There are 3 ways to turn a row about zero (a turn may also mirror it). The second row of each pair is the first, turned, with some noise. The first 21 pairs use one turn. New pairs use 2 turns, one after the other, and a turn may come again.
In the rows, zero is written as 128.
Some pairs, each with its turns in order after it:
[140 126 145 143 121 102]
[109 127 136 125 158 130] -> k_63

[150 112 100 111  90 138]
[123 131 175 153 102 128] -> k_970

[142 191 140  49  75 183]
[125 188 140 218 138 195] -> k_970

[121 106 101 132 149 125]
[112 119 121 113  99 114] -> k_970

[ 93 173 120 134  84 141]
[109 148 114  68 148 146] -> k_50

[145 138 152 105 138 145]
[115 121 106 154 127 152] -> k_50

[120 125  99 103 131 167]
[116 107 111 131 174 120] -> k_50

[163 163 187 132 139 129]
[132 114 117 137 195 156] -> k_970

[153 128 127 123  49 127]
[163 151 144 107 160 186] -> k_50

[104 111 148 152 150 124]
[102 144 159 148 118 118] -> k_63

[124 134 128 139  85 123]
[152 114 143 136 154 144] -> k_63

[106 117 109  69 112 121]
[140 134 108 119 102 185] -> k_63

[128 134 106  98 122 136]
[109 147 135 144 109 140] -> k_970

[113 126 121 111 111 143]
[147 120 128 134 115 146] -> k_63

[200 106 153 137 118 123]
[ 98  84 131  79 156 111] -> k_63

[122 100 157 127 110 113]
[104 113 156 129 135 155] -> k_63

[113 128 141 105 125 140]
[126 145 113 153 130 122] -> k_970

[ 49 146 138 138 124 141]
[108 156  79  81 126  92] -> k_50

[145 186 149 158  53 120]
[130 152 138  68 114 206] -> k_50

[ 49 101 122 126 110 122]
[144 173  99  97 150  73] -> k_50

[158 119 114 149 121 144]
[131  95 149 130 117 142] -> k_970

New pairs, each followed by its turns in order:
[125 163 100 201  68 122]
[ 51 129 102  99 147  72] -> k_63 k_63

[106 207 162 134 119 126]
[148 122  71 118 101  70] -> k_970 k_63

[180 109 125 122 136 126]
[142 120  97 136 133  85] -> k_970 k_970

[110 135 118 115 107 109]
[128 107 119 141 122 156] -> k_63 k_970

[144 126 128  96  49 136]
[133 117 107 106  57 169] -> k_970 k_50

[128 145 108 139 144 121]
[134 156 114 135 126 117] -> k_50 k_50

[134  58 140 129 124 127]
[142 165  73 144 139 139] -> k_63 k_50

[ 98 116 149 128 139 127]
[138 118 149 159 136 123] -> k_63 k_63

[142 116 146  97 174 129]
[119 133 129 109 131  74] -> k_970 k_50

[117  88 113 180 171 130]
[168 162 160 157 171 113] -> k_970 k_50

[121 107 122 124 123 114]
[118 128 105 130 131 141] -> k_63 k_50

[ 80 130 136 127 145 129]
[172 124 128 120 135 147] -> k_63 k_970

[128  88  94 110 120  64]
[109 140 127 132  54 162] -> k_50 k_50

[111  81 155 164 136 154]
[101 117 193 115 119 127] -> k_50 k_970

[134 133 147 183 121 131]
[ 74 146 139 137 143 125] -> k_63 k_63

[173 137 116 121 161 141]
[114 159 165 136 156 109] -> k_63 k_50

[109 140 144 157 104 143]
[128 110 115  93 141 103] -> k_970 k_63

[103 114 108 134 191 170]
[118 182 173  95 135 158] -> k_50 k_63

[110 143 132 128 115 121]
[135 132 105 138 123 138] -> k_50 k_63

[ 80 127 130 123 149  86]
[150 125 117 183 136  97] -> k_63 k_63

[124 123 113 116 185 143]
[133 138 132 102 169  93] -> k_970 k_50

[131 131 145 156 119  68]
[ 87 116  96 138  94  99] -> k_63 k_50

[128 116 119 130 155 149]
[135 126 126 132 153 154] -> k_63 k_63

[166 120 131  67 141 108]
[175 140 117 122  79 155] -> k_63 k_63

[ 96  63 128 127  49 172]
[ 90  26 161 108 113 128] -> k_63 k_63

[112 127 121 125 142 132]
[131 140 138 128 112 132] -> k_970 k_970

[127 129 116 122 114  99]
[129 137 114 129 155 140] -> k_50 k_970

[112 131  99  93 105 140]
[153  95 118 103 126 113] -> k_63 k_63

